The same things were measured in two ways. Each way mixes the same 12 hidden numbers, adds some noise and spreads widely along 6 directions of its own, which tell nothing about the thing.
In the rows, 128 means zero.
Some things both ways: the first way, then the second way.
[123 121 128 144 103 128 179 116 152 124  96 142 113 155 139 133  85 121
 134 122]
[114 147 143 145 118 167 148 139 108 160 133 118 130 131 100 136 155  99
 109 150 175 103 112 119  98 159 150 100]

[120 136 120 132 120 125 157 126 122 129 150 142 136 135  89 124 115 104
 130 111]
[104 118 108 131 123 150 151 106 128 132 121 104 157 141 158 152 133 147
 143 134 184 134 159 119 134 124 101 106]

[141 126 156 150 105 137 148 118 133 116 125 148 103 146 150 128 121 134
 151  94]
[116 105 132 101 110 131 135 103 125 118 134  82 161 117 116 132 121 140
 138 122 148 104 135 122 136 116  93  90]

[189 128 170 158  95 159 140 187 174 110 176 113 101 158 117 135 117 152
 158 152]
[114 112 140 129 140 112 149 112 154 126 127 115 137 129 154 126 138 133
 117 132 135 127 148 116 128 129 116 143]

[167  93  95 205 133 156 140 135 133 144 177 134 126  95 100 161 173 108
 129 157]
[133 134 105 160 158 135 109 128 123 127 124 127 129 145 147 116 112 152
 105 168 190 144 137 115 123 166 129 113]

[147 111 113 114 109 130  95 120 137 147 122 122 163 125 179 140  85 164
 114 113]
[109 115 131 122 168 154 123 100 145 118 143 126 161 161 138 109 129 107
 130 156 176 109 143 120 118 160 136 101]

[110 133 144 137 107 107 168 145 127 125 142 146 136 134  96  99 116 114
 135  94]
[107 110 107 141 158 144 122  78 139  92 129 112 155 178 174 150 133 184
  99 172 229 195 159 102 188 140 100 125]

[117 138 119 145 111 136 108 128 103 143  75 133 126 131 154 125 111 157
 110 119]
[132 145 136 154  84 147 173 135 134 183 120 116 133 100 147 154 151 156
  98 163 129 119 104 125 106 125 103 126]

[117 133 160 150 132 129 138 159 161 139  83 149 129 186 118 139 132 174
 120 118]
[115 123 194 152 103 148 174 125 140 185 120  88 123 106  93 154 180 111
  99 132 156  96  96  92 127 131 135  96]

[ 82 112 115 139 126 150 139 108  96 125 142 154 144 113  96 164 157 102
 110 119]
[112 160 136 112 129 175 136 140  88 148 120 119 130 113 116 143 162 138
 153 142 205  84 142 137 118 126 114  76]

[126  85 108 161 136  87 140  80 123 143 150 162 173 107 139 121 150 126
 117 129]
[131  81 135 128 145 173 147  67 148 129 127  81 145 124 149 133 159 154
 139 150 165 134 153 145 195  97 109 121]

[107 105 153 131 110 152 139 101 100 128 103 138 124 111 146 134 129 149
 125 117]
[ 84 140 105  88 127 138 134 131  87 121 118 148 153 129 146 114 146 137
 156 139 181 126 136 131 122 103  99 129]

[215  64 105 145 119 125 147 173 173  99 167  88 127 126 139 164 168 110
 136 136]
[151 130 132 138 152  97 107 131 162 112 133  99 117 132 138 141  78 144
 111 101 137 110 164 107  76 189  97 113]

[158 128 179 116 130 160 124 144 149 132  98 130 105 124 146 116 137 143
 137 126]
[133 106 157 106 144 154 116 111 140 116 142 100 137 129 108 124 140 112
 125 111 148 109 155 167 123 158 128 130]

[ 67 180 123 127  89 121 166 147  99 100 124 163  93 153  85 110  85  79
 148 126]
[ 93  89  95  97 151 116 101 115 110  91 112 108 184 146 139  93 106 132
 161 126 160 120 150 137  95 165 113 113]

[126 105  88 118 121 130  98  94 111 130 165 116 175 101 164 160 142 158
 132 131]
[157 125 120 142 127 139 112  89 159 117 144 113 120 116 175 140 115 198
  75 153 149 159 121 122 194 118  93 142]

[112 128 116 121 107 141  93 139 117 117 123 120 136 151 176 152 123 167
 135 116]
[142  98 160  80 162 128  78 128 133 100 138 107 136 129  61  66  94  85
 123 116 103  83 121 136  91 161 146 131]

[144 118 104 106  98 111 149 139 178 104 150  99 148 161 151 166  88 127
 138 118]
[150 116 148 136 125 155 128  71 148 114 164 113 115 120 133 124 142 137
  89 141 122 124 118 122 152 135 115 136]

[126 166 127 146 111 160 137 161 154 128 139 135 105 151 106 142 129 108
 144 109]
[106 121 141 116 140 123 126 136 135 135 143 106 163 129 105 106 110  82
 148 120 162  81 146 140  85 162 127  69]

[174 104 133 109 133 113 109 125 134 129  91 126 138 124 135 174 115 141
 102 106]
[138 135 125 114 127 157 134 133 138 147 154  88 139 127 115 163 133 124
 119 130 175  79 125 117 117 170 116  83]

[ 75 149  94 121 111 115 124 113 130 120 113 140 154 164 146 151 102 116
 116  95]
[139  86 133 105 158 153 106  93 165 109 133  93 151 119 124  85  94 108
 168 126  98 119 117 146 100 134 117 147]

[140 169 120 105 111 141  94 158 129 106 157 105 121 176 148 152 119 141
 153  88]
[143 111 152  94 108 121 135 126 142 139 137  83 148  92  90 118 100 106
 142 102  90  69 141 147  95 115 101  94]

[105 151 101 142  93 139 148 144 125 128 102 131 121 152 145 104 142 145
 145 110]
[152 133 138 165 113 109 140 148 161 178 125 120 119 113 143 128  86 128
 100 126 112 124 129 126  79 143 113 134]

[141 112 115  97 114  86 157 116 153 114 123 135 140 134 130 148  84 113
 137 134]
[140 119 120 140 125 135 119 115 156 128 141 105 138 125 153 134 118 154
  89 139 139 124 118 127 132 164 121 130]

[ 92  87  75 129 150  73 115  84  96 151 102 117 179 109 145 165 150 143
  85 120]
[134 142 117 161 124 112 139 141 148 151 126  88 128 115 146 149 103 150
 105 137 160 111 114  83 111 155 114  90]

[ 91 106 128 111 119 100 149 105 113 130  93 123 157 141 161  99 130 157
 121 106]
[ 84 108 131 102 148 136 149 110 104 122 120 132 145 145 133 115 162 106
 159 123 188 137 159 133 135 105 121 138]

[126 130 128 137 131 123 111 103  99 134 128 130 128 120 151 119 121 150
 137 134]
[100 112 115 106 146 137 131 135 102 124 123 116 159 133 119 105 144 119
 140 151 180 129 146 152 141 128 137 121]

[131  97 101 140  97 129 129 127 125 141 117 110 155 116 175 109 125 154
 116 117]
[ 98 122 124 125 166 127 137 114 130 126 136 137 152 159 147 113 126 100
 147 133 183 119 167 113  97 151 119 109]

[ 66 148 107 134 101 150 128 126  96 128 111 115 119 101 143 104 133 101
 123 131]
[131  99 122 109 147 153 104  80 118  82 148 123 139 138 132 104 135 137
 132 133 143 134 157 166 128 152 111 141]

[141 109 144 140 141 113 142 147 140 126 131 100 141 153 100 156 161 133
 102  89]
[127 153 103 119 172 134 147 156 136 141 115 125 116 123 148 122 103 108
 166 141 154 157 146 130  85 115 117 170]

[106 133 170 128 127 120 125 149 127 134  94 152 131 181 117 143 113 150
 101  69]
[124 107 145 110 179 196 112 100 105 115 108 124 122 160  87  87 142 100
 157 160 162 133 132 126 109 126 153 153]

Other things, the second way, with their names:
<209>: [137 126 132 113 156 131 133 161 148 139 110  92 133 114 112 114 100 102
 147 128 113 122 134 142  67 153 134 155]
<421>: [121 127 147 122 146 151 107 113 117 112 131 140 115 119 130  98 149 117
 137 124 145 121 124 150  91 160 129 152]
<201>: [105 102 141 105 142 128 134 101 129 112 131 119 168 143 134 112 137 125
 135 134 149 106 187 153 116 138 106 105]
<425>: [116 128  93 142 145  96 138 157 164 150 109 114 159 135 164 108  64 117
 137 134 129 140 131 108  81 136 127 141]
<540>: [153 118 107 115 132 111 112 129 160 117 133  92 140 108 139 113  75 143
 125 123  91 108 120 130  98 147 104 136]
<810>: [125 106 105 118 182 101  83 143 145  91  86 104 151 137 142  77  70 153
 137 133 132 167 150 147 105 155 134 174]
<171>: [142 105 159 122 141 167  96  96 128 122 140 117 116 125 107 109 151 134
 108 134 161 101 110 132 147 151 134 116]
<360>: [148 129 112 120 122 164 119 106 120 101 147  86 135 130 112 147 107 156
 112 142 148 134 138 135 129 141 104 115]
<659>: [115  86 138  77 125 166 113  89  90 109 147 114 149 125  78  81 148  81
 165 111 128  70 116 149 112 123 137 110]
<752>: [142  87 118 114 126 118 112  73 141  95 147 109 128 114 166 119 120 163
 128 100 120 127 137 133 144 124  78 144]
<334>: [143 100 155 140 134 157 151 100 168 155 128  94 132 133 129 144 136 124
 112 136 127 113 139 119 121 141 120 129]
<399>: [102 106 125 140 125 115 154 130 148 149 134  86 168 137 119 126 103  90
 141 121 147  98 137 103  85 150 127  81]
<426>: [108 172 118 148 143 155 112 154 101 137 144 140 136 119 135 124 140 129
 121 169 233 126 125 154 116 177 133  72]
<463>: [ 95 105 107 113 137 100 121 101 122 100 121 138 155 140 172 107 128 150
 137 127 153 129 134 105 100 145  94 139]
<249>: [158 143 125 130 124 168 135 135 117 145 127 104 124 118 105 135 121 137
 106 163 127 104 126 136 109 140 130 125]
<436>: [120  68 195  99 128 147 128  75 144 127 120 102 142 119 103 101 157 103
 153  97 111  88 150 149 118 114 107 123]
<653>: [110 137 144 153 117 135 162 145 144 168 121 104 153 125 130 141 133 110
 125 139 148  92 142 124  73 163 128  87]
<732>: [100 114 129 114 119 147 150 110  81 123 147 127 134 110 113 101 183  87
 161 120 150  87 139 160 113 124 143 116]
<638>: [153 134 133 123 135 142 113 128 136 105 119  70 133 103 103 126  95 153
 114 137 107 112 125 128 111 147 124 125]
<415>: [139  82 147 126  99 140 144  84 194 155  84 114 176 126 186 134 113 187
 113 152  71 157 121 135 100 108  59 179]
<191>: [109 177  76 172 144 104 161 178 144 163 115 114 129 108 201 163 115 152
 134 151 199 148 119  92  96 157 109 118]
<248>: [119 117 120 153 139  91 127 113 162 124  94 114 138 107 203 121 113 189
 129 133 133 160 134 116 118 132  83 151]
<612>: [147 103 132 115 138 106 101 103 157  94 149 105 116 123 136 111  81 134
 113  84 124 159 150 142 131 129  98 164]
<444>: [121 107 128 132 114 109 144 124 145 128 145  75 151 110 118 134 109 111
 125  99 127  98 149 136 113 144 122  96]
<55>: [108 108 142 111 132 148 132 119 124 130 127 116 164 143  97  94 128 101
 112 160 135 124 120 132 124 127 152 135]
<193>: [128  86 130 148 134  94 115 110 166 116  99  73 148 120 154 123  83 161
 135 100 126 146 154 119 105 147  97 130]
<30>: [105 100 144 105 130 145 130 105 112 125 110 115 170 116 125 100 157 138
 142 151 144 100 151 161 141 113 114 105]
<452>: [108 128 144 162 134 145 148 120 140 160  93 110 155 103 171 139 173 185
 112 185 179 126 132 138 151 138 110  98]
<679>: [102 109 132  88 129 108 146 118 134 119 108  96 167 106 134 109 128 126
 163 116 107  91 144 128 104 105 102 122]
<843>: [166 125 164 156 119 174 140 116 143 158 148  84 106 109  95 146 134 113
 105 132 122  90 125 141 103 162 133 104]
<232>: [ 97 121 115 101 147 134 136 120 123 114 138 136 173 132 142  91 121  97
 169 146 147 129 164 177  90 128 111 120]
<351>: [153 153 110 142 116 108 131 149 140 144 126 121 136  95 156 124  94 171
  95 162 106 124 132 147 108 130  98 132]
<332>: [167 158 114 159 148 128 135 149 157 140 138 107 101 108 138 129  72 131
 105 153 119 183 132 145 105 129 117 174]
<93>: [125 103 145 102 122 161 138 114 107 128 132 110 159 127  95 108 156 112
 122 146 119  76 160 174 125 134 141 112]
<765>: [115 112 134 137  87 146 160  80 129 136 105 107 147 103 164 137 151 189
 110 157 117 157 114 118 170  68  88 152]
<838>: [104 131 137 152 131 147 135 129 113 139 110 101 152 103 126 105 133 128
 151 149 162 112 135 149 111 136 130  85]
<495>: [125 153 120 141 152 118 120 165 134 143  90 131 138  85 160  84 105 151
 145 167 128 142 119 162  91 126 123 153]
<370>: [110 141  77 140 161  95 114 148 134 110 110 110 145 131 185 133  79 161
 154 118 194 141 169 117  90 169  96 109]
<775>: [115 110 129 124 112 151 141 122 109 136 147 110 142 127  93 113 142  94
 116 140 149 132 114 147 126 131 145 132]
<762>: [158 137 119 172 137 120 107 125 175 121 122  90 112 121 170 159  82 186
  86 124 150 167 129 112 107 188  98 139]
<178>: [120 125 129 104 147 146 121 104 137 109 133 110 155 139 134 127 125 151
 123 152 161 118 136 119 135 138 101 109]
<403>: [147 109 149 145 146 161 110 108 150 128 122 100 129 115 128 107 123 149
 112 157 140 146 128 162 141 144 125 137]
<129>: [142 103 127 149 135 158 118  89 108 105 138  80  97 141 117 158 155 147
 111 102 175  98 138  94 125 191 137 108]
<307>: [141 147 148 135 110 169 122 123 122 138 135 110 122 127 107 149 138 153
  76 157 159 126  89 109 118 167 121 122]
<342>: [102  93 126 140  99 136 142  90 104 125 115  97 151 128 131 130 142 145
 138 113 150 102 152 121 118 130 109  95]
<648>: [141 130 144  98 161 105 123 176 157 132 120  61 139 103  82 120  77  94
 140 104 118  84 150 136  84 155 136 110]
<671>: [117 115 127 129 124 143 150 114 133 148 119 114 152 117 149 119 128 129
 154 136 144 121 149 150 116 106 102 121]
<211>: [125  95 148  99 154 108 126 127 147 127 117 123 151 114 125  72 107  99
 145 122  91 116 163 175 109 106 127 161]
<551>: [125 111 127 118 102 101 146 130 148 140 128  91 153 109 139 147 104 140
 126 107 119 127 146 143 101 127  79 125]
<312>: [ 88 107 104 140 123 100 149 124 105 147 116 149 144 117 186 113 167 148
 141 121 187 128 163 152 148 115 112 131]
<204>: [160  81 122 140  96 132 134  68 161 116 151  74 127 106 148 141 106 150
 115  94  88 119 123 122 130 130  94 135]
<287>: [152  89 141 129 107 112 142 119 185 152 108  74 150 112 139 139  80 149
 120 107  81 131 141 131  96 119  85 149]
<256>: [102  99 130 116  96 149 149  72 107 112 164  96 163 138 130 159 174 151
 102 127 193  86 159 119 193 127 106  61]
<325>: [117  65 121 133 148 106 110  85 158 103  99 103 157 146 158  92 100 149
 128 123 112 153 135 108 106 147 111 166]
<48>: [140  88 121 120 118 137 123  65 161 112 112 105 157 136 163 118  92 173
 121 138  81 132 122  96 112 113  81 151]
<173>: [120 104 109 152 146 154 113  82 113  87 113 119 144 156 166 122 145 200
  91 179 179 174 163 140 168 152 116 143]
<681>: [116  72 155 112 127 158 119  54 110  96 109  97 143 129 133 124 173 184
 126 133 155 131 159 137 186 102  98 127]
<324>: [124 111 152  87 155 137 125 143 164 136 124  67 162 141  80 133  96  89
 140 115 153  80 138 108  95 160 133  90]
<365>: [118 129 128 108 121 124 144 141 134 147 102 109 158 101 151 129 122 145
 160 121 131  97 159 158  92 121  87 115]
<32>: [124  96 135 129 136 133 125 103 137 117 105 119 137 116 154 105 132 150
 141 122 119 153 157 175 118 129 111 173]
<152>: [130 137 142 125 161 174 118 108 109 116 133 136 123 132 123 102 150 131
 122 168 166 125 152 157 142 131 138 132]
<478>: [176 115 125 160 111 140 100  66 169 108 120 109 120 118 193 156 105 252
  61 160 131 189 121 121 170 136  52 155]
<851>: [124 132 150  96 123 125 159 148 159 170 152 106 148 124 115 152 130  96
 113 122 161 101 141 135 132 115 104 106]
<774>: [129 125 128 118  91 146 141 113 123 127 132  63 156  92 107 140 112 142
 138 129 129  99 114 128 126 115 104  79]
<145>: [105  74 124  66 169 131 112  91 149  85 141  77 179 160 111 114 108 102
 166 108 156  94 163 122 118 151 112 100]
<521>: [128 109 135 115 129 106 129 129 143 126  90 117 142 103 149  99 112 158
 127 135  89 150 128 145 103 110  96 183]
<715>: [158 154 102 156 171 143 119 149 168 134 127 111 113 132 157 128  72 146
 113 165 154 195 122 129 105 150 125 173]
<564>: [144 111 156 101 142 176 111 105 136 125 131 121 143 142 102 119 136 136
  98 161 140 136 142 164 142 135 118 144]
<572>: [123 146 118 101 145 126 120 140 126 112 150 148 128 136 128 110 110 103
 120 126 139 127 139 137  87 149 122 156]
<361>: [125  78 157 112 137 153 108  77 146 106 153 102 138 165 105 133 138 121
  96 109 179 119 142 113 149 167 124 111]
<181>: [126 151 130 120 128 113 143 181 146 161 143 108 137  68 131 108 125  94
 141 121 127  94 113 181 106 138 138 122]
<82>: [151 116 155 111 144 121  95 135 173 127 119  90 139 128 110 124  80 135
 104 117 120 110 120 118  85 179 112 121]
<70>: [ 94 137 135 126 115 101 154 186 147 179 115 106 150  97 121 111 106  63
 166  91 129  93 109 134  41 146 136 117]
<11>: [152 176 121 162 120  95 155 199 171 183 120 107 113 102 140 151  72 130
  82 139 117 142 103  99  69 153 123 153]
<706>: [107 126 106 129 156 115 125 158 118 127 111 104 157 142 125 118  98 119
 149 135 172 115 174 137  80 164 130 101]
<319>: [136 139 131 129 158 176 125 136 103 136 114 137 124 112 116  89 147 137
 123 192 154 151 143 191 152 104 151 161]
<35>: [148 129 121 133 140 143 121 117 154 125 155 116 118 120 135 120 115 125
 103 136 132 125 108 127 127 151 135 142]

Some of these things the first way, each followed by its name:
[ 90 108 125 157 124 108 155 124 112 126 119 135 136 125 113 118 142 112
 110 129]
<209>
[164  98  97 156 131 169 143 119 153 122 161  86 133 115 167 132 194 138
 160 135]
<612>
[ 86 121 113  97 118  87  94 107  79 135  94 126 169 123 165 116 107 154
  96  88]
<145>
[125 131 129 130 137 145  78 116 114 129 122 123 125 137 177 150 138 158
 133 134]
<495>
[123 103 130 133 142 112 106 119 111 145 128 151 142 102 138 133 137 125
 117 132]
<30>
[128 152 121 145 106 177 159 129 160 106 136 137  91 140 133 150 125  89
 164 130]
<426>
[134 109 125 117  87  85 145 123 121  96 119 120 115 128 173 121 106 127
 150 107]
<351>
[ 93 118  97 145 117 207  79 104 101 145  79 102 134 104 211 132 152 169
 112 168]
<421>
[121 133 130 111  94 123 183 152 179  84 132 166 121 184 106 164 106 105
 156 121]
<171>
[ 62 177 144 135 137 143 108 114 107 147  99 148 105 151 134 121 126 122
 126 107]
<838>
[120 108  85 160 139 147 113 115 113 170 121 124 154  93 137 125 136 127
  99 151]
<653>
[170 108 177 159 135 151 132 136 125 134 111 127  82 106 117 138 173 126
 129 125]
<370>
[132 127 114 114 122 114  97 118  87 133 136 123 136 111 165 104  94 133
 132 135]
<173>
[127 143 104 136 124 130 133 113 130 133 106 112 118 139 141 144 124 128
 129 124]
<204>
[ 93 154  97 119 127 112 123  84 108 141  73 105 137 149 193 107  91 159
 135 104]
<775>
[131  87 164 158 110 119 161  92 126 111 150 142 103 124 157 126 110 114
 147 124]
<638>
[171 117 143 139 144 141 140 106 187 119 147 114 111 128 140 168 142 122
 156 164]
<181>
[153 120 152 140 140 157 101 149 111 140 131 139 115 103 109 141 164 126
 118 129]
<365>
[136 151 129 136 109 130 146 159 142 114 142 101 121 170 106 146 116 150
 144 116]
<11>
[129 133 110 125 117 136 154 144 144 104 127 124 119 147 129 135 137 107
 145 125]
<762>
[137 121 130 122 158 140  98 136 121 145 104 115 129 115 144 119 163 137
 118 142]
<32>
[137 126 154 171 122 148 156 130 146 134 124 127 113 136 117 127 148 128
 131  98]
<715>
[108 125  73 128 125  97 166 113 118 118 149 137 138 147 113 134 112  88
 137 134]
<342>
[106 112  95 129 145  73 170 134 136 118 134 139 145 151 102 124 160  89
 130 117]
<193>
[124 139 105 148 139 149 174 121 171 130 127 132 125 162 101 155 132 110
 141 148]
<70>
[142 124 120 185 108 155 151 132 117 134 141 157 121 127 133  91 154 135
 151 124]
<287>
[157 128 133 124 104 109 162 146 142 108 182 144 114 130 100 123  76  86
 156 146]
<93>
[124 117  87 112 115  83 137 122 126 103 153 118 146 136 121 171 110 103
 127 121]
<540>
[108 134  92 142 117 130 129 123  97 126 109 111 131 119 155 101 151 130
 134 116]
<551>
[137 133 128 124 128 130 114 138 139 144 107 103 128 114 153 120 123 112
 117  92]
<232>
[108 151 106 114 115 138 103 106 118 120  96  87 115 147 185 136  98 151
 133 149]
<732>
[136 105 177 148 118 135 129 130 113 123 119 167 109 130 148 107 144 148
 143 128]
<681>
[107 140 138 142 121 105 155 131 141 122 106  90 116 153 144 110 149 125
 133  70]
<332>
[130 144 163 147  98 134 153 128 142 136 133 152 111 155 138 107  69 152
 157 115]
<55>
[ 82 143 175 127 103 127 133 174 114 130  54 131  97 136 107 128 123 143
 102 113]
<463>
[ 82 150 133 109 113  98 139 115 127 118  79 156 125 161 161 101 114 126
 139  92]
<403>
[ 95 133 119 149  89 166 147 141 117 111 131 160 124 137 133 122 130 125
 145 126]
<82>
[141 105 114 125 108 127 125 138 134 114 169 129 155 128 131 162 108 120
 124 111]
<178>
